Every row belongs to one group in each of 3 separate groupings. Each group adds its own fixed numbers to the row, and there is some noise. The rows also spread widely along 9 directions, which tell nothing about the answers.
In the rows, 128 means zero.
Some rows, each with its group in each grouping after it:
[167 102 130 113 102 148 129 117 112 122 108 158 151 125 156 100 154 119
 156  85 132 124 146 162 118 119] -> vanim (1) z_775
[126 160 110 111 122 106 118 120 103 102 130 123 142 175 155  98 155  99
 147  71 128 102 150 147 133 144] -> vum (2) z_775
[111 144  93 121  91 145 127 141  95 173 112 148 140 146 156  95 142 110
 140 107 105 128 122 130 150 124] -> vugud (2) z_470
[168  86 178 125 147 123 106  89 118  91 125 110  93 111 126 157 126 155
 121 120 124 130  91 141 125 118] -> vugud (5) z_968
[147 123 108 129 129 122 128 122 105 140 129 124 108 114 148 123 138 111
 141  92 131 127 120 152 147 143] -> vum (5) z_57
[172 134 144  97  99 147 202 164 149 170 152 110 112  80  95 120 143 135
 176 159 156 127 131 157  98 133] -> vanim (4) z_470
[132  98 135 153 133 127 105  98 133 114 125 141 118 124 140 138 118 143
 111 100 121 148 107 120 137 124] -> vugud (0) z_57
[139 108 124 138 147 127 114 130 122 159 118 117 113 122 116 142 122 110
 119 109 136 139 109 124 140 139] -> vum (4) z_968
[119  59 146 197 173 136  79 114 165 140 117 149 122 144  97 157  94 125
  68 127 138 163 131 107 115 119] -> vanim (3) z_775
[111 130 134  96  87 147 108 168  59 180  87 141 126 166 135 104 149  97
 160 184  99  88 124 144 148  84] -> vugud (1) z_470
[127 148 141 122 129 123 155 128 141 170 144 121 130  99  97 136 122 123
 135 131 132 143 106 108 127 140] -> vugud (3) z_775
[133 122 136 114 117 127 125 140  97 141 119 122 121 162 124 111 129 122
 120 113 113 114 133 136 127 116] -> vanim (0) z_968
[102 143 152 137 133 110 123 123 131 101 125 116 136 174 110 122 128 121
 142 138 123 110 139 126 122 119] -> vanim (3) z_968
[159 102 157 124 164 112 109 158 122 158 144  94  96 152  76 148 126 102
  93 140 163 110 151 145 107 119] -> vum (0) z_775
[103 126 125 156 145 117 122 132 135 144 135 123 112 135 115 137 107 125
 109 138 120 140 116 116 135 140] -> vum (4) z_775
[159 104 136 127 110 133 147 126 116 127 144 121  74 103 143 128 115 166
 124 126 118 127 113 163 122 120] -> vum (2) z_57
[161  97 129 133 153 115  96 122 109  91 124  98  95 142 134 144 149  97
 151 116 154 119 128 167 146 140] -> vanim (4) z_57
[125 108  79 167 105 134 171 167 126 134 158 125  68 111 171 118 119 146
 157 180 138 136 131 204 136 130] -> vum (2) z_470
[100 160 140 105 104 128 139 157 104 169 121 128 135 182 107  93 127 127
 113 126 100  99 153 124 110 104] -> vum (2) z_968
[ 81 171  98 174 154  92 144 121 158 123 160 114 132 176 125 118 123 131
 110  95 127 149 141 115 139 154] -> vugud (3) z_968
[132 138 156 118 133 110 133 113 122 126 136 114 111 131 114 130 116 143
 122 122 114 120 113 119 123 127] -> vum (1) z_775
[131 109 145 146 126 133 131 110 154 115 126 153 143 124 128 120 122 144
 134 116 127 141 132 125 110 120] -> vanim (1) z_775
[ 61 149 131 148 113 125 107 142 124 135 109 139 139 164 117 115 117  98
 156 174 110 110 129 107 139 108] -> vanim (2) z_57
[102 160 156 126 122 103 148 124 132  94 151  97 102 145 118 128 121 152
 152 166 116 112 112 133 121 121] -> vugud (2) z_968
[143 125 127 128 114 135 160 129 143 148 143 130 124 106 122 124 126 142
 141 112 135 147 121 134 120 133] -> vanim (0) z_470
[165 126 139  94  90 139 160 127 110 149 124 125 114  54 135 132 148 119
 202 154 138 126  85 150 143 131] -> vugud (1) z_57
[125 107 143 179 177 104 120  90 170  96 161 106  88 127 118 169 105 165
  97 119 135 166  98 121 135 144] -> vugud (3) z_470

New rows, each followed by its group in each grouping:
[174  61 125 161 130 155 160 152 168 134 140 130  99  81 123 138 127 140
 149 158 173 152 135 182 103 130] -> vanim (4) z_968
[111 118 132 156 146 118  99 107 145 113 129 141 140 161 130 125 117 129
  98  86 127 135 144 118 113 127] -> vum (2) z_775
[143 104 105 139 134 131 106 136 112 154 113 135 129 113 137 133 149  77
 158 133 153 137 119 150 149 139] -> vugud (1) z_775
[100 115 110 163  74 146 169 139 136 105 125 154 102  71 174 121 102 158
 199 210 109 131  93 163 144 118] -> vum (4) z_57
[146 136 108 111  90 134 158 140  89 143 123 131 123 133 158  98 149 126
 159 107 118 119 124 166 142 128] -> vugud (3) z_968
[ 94 103 131 176 117 141 140 150 138 147 138 141  93 142 128 130  99 164
 112 198 109 138 123 143 124  97] -> vugud (3) z_470
[136 170 133  97 129 101 155 154 124 143 149  94 129 143 100 121 156  94
 164 132 158 106 141 146 124 137] -> vugud (0) z_968
[109 136  78 152 127 126 150 160 102 203 149 131  90 167 140 102 111 149
  73  99  98 145 143 140 145 133] -> vum (1) z_470
[106 118 120 142 132 117  92 114  85 144 105 122  98 115 133 148 115  95
 152 151 106 136  72 110 182 133] -> vanim (1) z_57
[108 119 150 144 138 125 137 156 124 156 144 112  84 152  90 135  96 147
  92 179 109 130 123 121 119 121] -> vanim (4) z_775
[168 105 139 126 144 130 119 127 134 131 129 118 123 131 123 133 160 116
 137 107 157 125 140 158 117 127] -> vugud (5) z_470
[133 129 160 143 167  83 128  90 150  75 168  94  88 129 112 160 102 159
 103 111 131 137 103 118 120 146] -> vum (0) z_775
[ 97 158 143 108 112 114 115 117  95 113 105 122 139 137 129 127 132  96
 175 147 103 110  94 105 153 135] -> vanim (4) z_775
[116 154 120 132 119 111 126  95 124  99 123 130 147 138 147 115 138 114
 159  82 119 131 115 118 148 145] -> vanim (3) z_57
[142 124 147 161 176  97 129  92 190  77 160 111 123 114 113 152 131 130
 135 101 171 143 133 137 108 157] -> vum (5) z_775
[119 152 128  87  50 142 180 162  79 165 114 141 119 102 149  93 124 135
 186 179  92  97 105 153 136 104] -> vum (0) z_968
[156 102 148 118 126 129 132 110 112 129 136 115  88  88 124 146 113 136
 136 128 122 142  83 132 133 138] -> vanim (2) z_775
[123 112 149 131 136 110 102  95  82  89 124 116  84 146 147 140 108 154
 108 119  80 125  86 125 150 127] -> vanim (5) z_775
[ 72 105 108 208 123 137 125 131 169 109 117 174 143 149 154 110 107 143
 131 159 121 141 146 142 119 108] -> vum (5) z_968
[ 75 211  99 106  99 105 156 170  96 175 142 112 130 185 119  83 141  93
 153 134 109  91 153 128 140 131] -> vum (2) z_57
[ 96 169 150 144 124  97 147 108 153  79 146 114 124 142 124 125 120 141
 166 144 124 111 122 124 126 129] -> vum (3) z_57
[122 134 161 121 108 131 126 112 134 119 123 132 130 129 124 123 132 137
 150 134 118 118 116 121 118 110] -> vugud (2) z_57
[ 85 191 167  78  98 126 128 151  92 215 101 132 170 158  69 110 123  84
 131 140  90  91 119  63 125 107] -> vum (3) z_775
[125 141 151 126 121 126 142 138 140 152 129 126 135 134 100 121 126 120
 136 131 135 113 139 124 113 118] -> vum (3) z_57
[ 89 138 125 142 121 125 117 138 108 134 118 139 124 172 132 112 110 129
 111 136  95 116 131 118 134 120] -> vum (4) z_775
[129 139 131 126 121 131 147 147 150 147 129 134 147 119 112 115 137 103
 157 134 151 121 144 136 109 135] -> vum (4) z_775
[117 152 125 124 151 116 130 153 132 180 132 109 136 165  86 121 138 100
 105 108 136 129 144 109 126 137] -> vugud (4) z_968
[106 112 139 166 119 136 124 114 151 112 121 155 135 133 131 117 119 146
 134 134 117 135 132 128 116 109] -> vanim (5) z_57
[ 94 134 137 149 137 121 131 149 137 169 133 126 116 147  96 129 113 126
 117 172 122 132 123 117 127 112] -> vugud (1) z_968
[144 131 167 122 127 126 159 129 148 159 149 121 115 110  89 136 115 152
 115 132 126 136 116 116 103 125] -> vugud (3) z_775
[109 100 121 167 150 128  99 126 133 131 129 124 108 153 123 141 114 121
 112 133 130 144 121 129 134 126] -> vanim (2) z_470
[151 113 119 133 122 132 142 127 133 130 133 140 135 149 136 104 134 141
 111  69 130 138 152 149 114 129] -> vanim (0) z_968
[187  93 114 133 151 131 136 152 133 167 144 115  99  98 115 137 148  99
 128 111 176 138 144 178 120 146] -> vum (5) z_775
[106 112 156 149 137 127  95 129 125 142 105 129 126 133  95 148 115  97
 141 167 128 123 108 107 140 112] -> vanim (3) z_57
[ 88 155 100 167 187 105  86 124 155 185 129 127 164 193  93 126 139  80
  81  68 146 157 151  78 143 147] -> vugud (1) z_470
[140 112 119 154 134 124 144 125 141 134 143 120  88  90 128 141 111 137
 137 135 135 145 105 142 138 145] -> vum (4) z_57
[142 122 140 125 101 152 157 137 158 162 127 166 168 124 120  91 137 137
 131 102 138 126 168 139  83 110] -> vum (1) z_775
[123 122 156 135 154 109 117 103 124 131 148 105  86 133  99 152  92 155
  81 113 102 148  91  94 128 138] -> vanim (2) z_775
[115 107 116 162 132 138  95 125 142 121 103 149 160 143 141 128 149  86
 165 135 155 132 136 146 139 120] -> vugud (3) z_470
[ 96 128 118 173 168 108  83 109 156 110 117 120 140 132 117 154 132  75
 156 133 154 145 109 107 158 149] -> vugud (4) z_57
[114 127 109 151 125 128 143 134 133 138 139 126 107 134 136 124 118 139
 128 129 117 149 116 131 141 139] -> vanim (4) z_470
[129 158 133 105  98 123 158 120 121 121 137 129 140 145 137 103 139 141
 150  95 113 123 129 131 124 128] -> vanim (0) z_470
[136 117 128 149 142 143 126 126 164 171 125 143 151 132 109 125 136 128
 104  87 144 159 138 110 112 131] -> vugud (4) z_470
[138 104 115 147 135 124 109 115 124 110 126 119 100 106 155 146 130 109
 161 134 145 136  98 153 149 138] -> vum (2) z_470
[129 122 142 150 135 130 126 116 161 137 127 140 148 129 114 132 129 125
 129 102 145 135 135 119 114 127] -> vum (3) z_470
[148 153 135 105 136 101 138 113 121 100 148  93 114 144 131 123 143 128
 141  75 135 113 130 146 123 146] -> vum (2) z_968
[ 80 114 163 179 169 104  70 105 167  94 115 123 133 147  97 169 105 104
 136 174 143 130 105  93 137 115] -> vum (0) z_470
[ 95 130 162 144 117 128 145 140 141 146 134 130 118 135  91 131  98 143
 125 188 109 126 121 112 112 110] -> vanim (3) z_775
[101 132 167 140 133 114  93  64 134  96 102 141 156  94 126 158 107 116
 156 116 105 138  60  73 147 137] -> vum (3) z_775
[ 97 187 165 113 111 104 161 116 148  97 138 118 155 146 115 108 144 141
 173 141 118 105 124 115 112 121] -> vugud (5) z_968
[145  87 174 138 135 143 110  86 155 130 109 150 143  96 110 147 113 158
 117 109 119 153  93  97 112 109] -> vugud (1) z_968
[140  87 118 191 156 123 118  92 169 105 140 137 109  92 143 158 113 140
 125 112 151 174 103 137 143 148] -> vugud (3) z_57
[124  74 118 170 112 152 123 158 110 160 116 147  86 126 146 132 104 142
 120 181 115 133 120 165 137 100] -> vum (3) z_470
[119 124 136 149 121 135 146 129 149 143 135 132 127 125 113 129 120 137
 136 138 129 143 123 126 121 124] -> vanim (3) z_470
[115 133 139 134 131 113 133 122 120 116 133 115 113 149 123 124 120 139
 135 136 112 126 116 129 132 123] -> vanim (1) z_968
[153 155 121 124 133 115 165 101 164 101 156 136 157 156 143  91 145 156
 105  10 136 140 170 134  93 159] -> vum (4) z_775
[158 142 147 114 147 106 142 101 127 113 158 107 106 191 126 108 128 191
  51  14  97 132 148 123 105 138] -> vum (4) z_470
[129 117 133 150 117 131 162 139 142 145 142 127 104 120 123 125 106 158
 118 139 122 135 126 145 115 121] -> vum (3) z_968
[150 128 172 108 138 118 107 118 141 104 122 118 148 144 103 130 159 104
 156 117 160 104 146 135 107 112] -> vugud (0) z_57
[ 78 126 105 174 123 122 118 149 130 106 128 142 124 203 153  93 119 136
 115 141 115 111 173 160 118 104] -> vum (2) z_968
[126 138 130 144 128 114 128  93 136 104 134 128 129 117 144 134 128 136
 143  97 123 143 103 121 147 141] -> vugud (3) z_57
[147 118 122 135 126 132 138 131 127 148 137 132 116 149 137 114 138 152
 110 100 125 138 139 147 123 121] -> vugud (1) z_470
[ 99 112 146 176 155 115 112 108 160  91 134 129 120 160 120 139 106 159
 100 132 120 145 122 115 120 123] -> vugud (4) z_968
[118 110 160 153 134 135 144 137 163 167 139 141 118 104  90 138  94 149
 113 172 133 139 124 113 101 111] -> vum (1) z_775
[120 122 116 147 124 121 136 137 129 132 132 135 121 151 137 110 119 140
 112 108 125 128 139 144 122 122] -> vum (0) z_968
[119 103 145 165 153 116 119 123 159 120 144 114  96 112 108 163 104 135
 126 164 146 144 105 124 128 127] -> vum (0) z_470
[107 109 117 163 137 126 105 127 120 143 118 141 124 152 133 130 116 119
 105 128 117 143 124 123 142 125] -> vugud (3) z_775
[134 112 157 135 152 114 113 118 133 114 126 111 120 154 104 134 130 128
 125 122 136 124 135 132 116 118] -> vanim (1) z_968
[155 114 154 102 130 125 132 135  86 150 128  93  79 134 107 137 118 139
 112 128 105 120 100 130 134 125] -> vanim (4) z_968
[133 129 156 126 121 133 148 135 145 151 136 125 127 126 101 126 128 140
 141 143 135 131 130 124 108 116] -> vanim (1) z_470
[144 114 128 133 114 140 139 114 136 116 117 151 151 134 148 101 145 138
 143  84 126 130 142 149 110 121] -> vanim (5) z_968
[164  90 114 162 152 140 136 118 184 148 151 145 136  93 122 132 126 127
 107  69 174 166 149 143  95 150] -> vum (2) z_775
[110 109 145 185 191  89  98  80 161  87 156 116  91 150 116 156  86 170
  61  94 119 159 112 102 128 141] -> vum (1) z_775
[139 132 160 108  98 131 155 141 117 119 134 120 115 145 127 113 144 153
 158 156 119 101 136 160 111 102] -> vugud (3) z_470
[128 134 130 146 119 125 149 120 170 120 142 141 142 107 127 120 125 135
 150 110 148 137 134 132 114 131] -> vum (0) z_57
[146 146 102 120 127 123 163 143 123 176 152 109 106 101 123 129 147 114
 150 120 145 145 113 147 142 152] -> vugud (5) z_470
[126 173 144  91 100 114 163 129 126 134 141 128 150 136 118 101 135 129
 144  99 119 105 137 122 109 127] -> vum (0) z_775
[174 118 115  89 108 145 149 161  90 192 112 112 111  68 120 133 154  78
 187 148 151 128  92 158 152 142] -> vugud (4) z_968
[192  78 108 128 118 150 163 151 114 190 139 125  80  61 133 136 132 137
 137 133 149 156 105 178 134 133] -> vugud (1) z_968
[124 136 135 114 119 119 134 140  83 143 134 114  92 154 127 117 122 133
 117 137  96 114 118 140 136 123] -> vanim (5) z_775
[141 101 155 150 161 113 112 106 166 112 134 119 127 123 104 150 115 133
 109 103 151 142 123 120 111 129] -> vum (0) z_968
[104 142 136 147 121 123 152 137 144 137 144 136 137 165 113 106 116 141
 112 122 116 130 155 125 107 124] -> vanim (3) z_775
[ 90 118 139 184 165 112  88 109 163 116 137 132 121 188 110 130 101 145
  63  98 117 138 151 101 115 118] -> vum (2) z_57
[124 147 160 118 129 125 107 108 147 111 105 138 173 150 113 114 145 107
 145  85 134 110 141 105 112 123] -> vum (4) z_57
[150 116 147 125 130 137 114 123 129 144 116 134 137 133 122 125 142 122
 126  97 133 122 133 134 116 117] -> vum (5) z_470
[125 126 142 163 187 106 108 126 174 145 150 116 132 191  74 125 127 124
  68  80 155 139 181 110 102 130] -> vanim (1) z_57
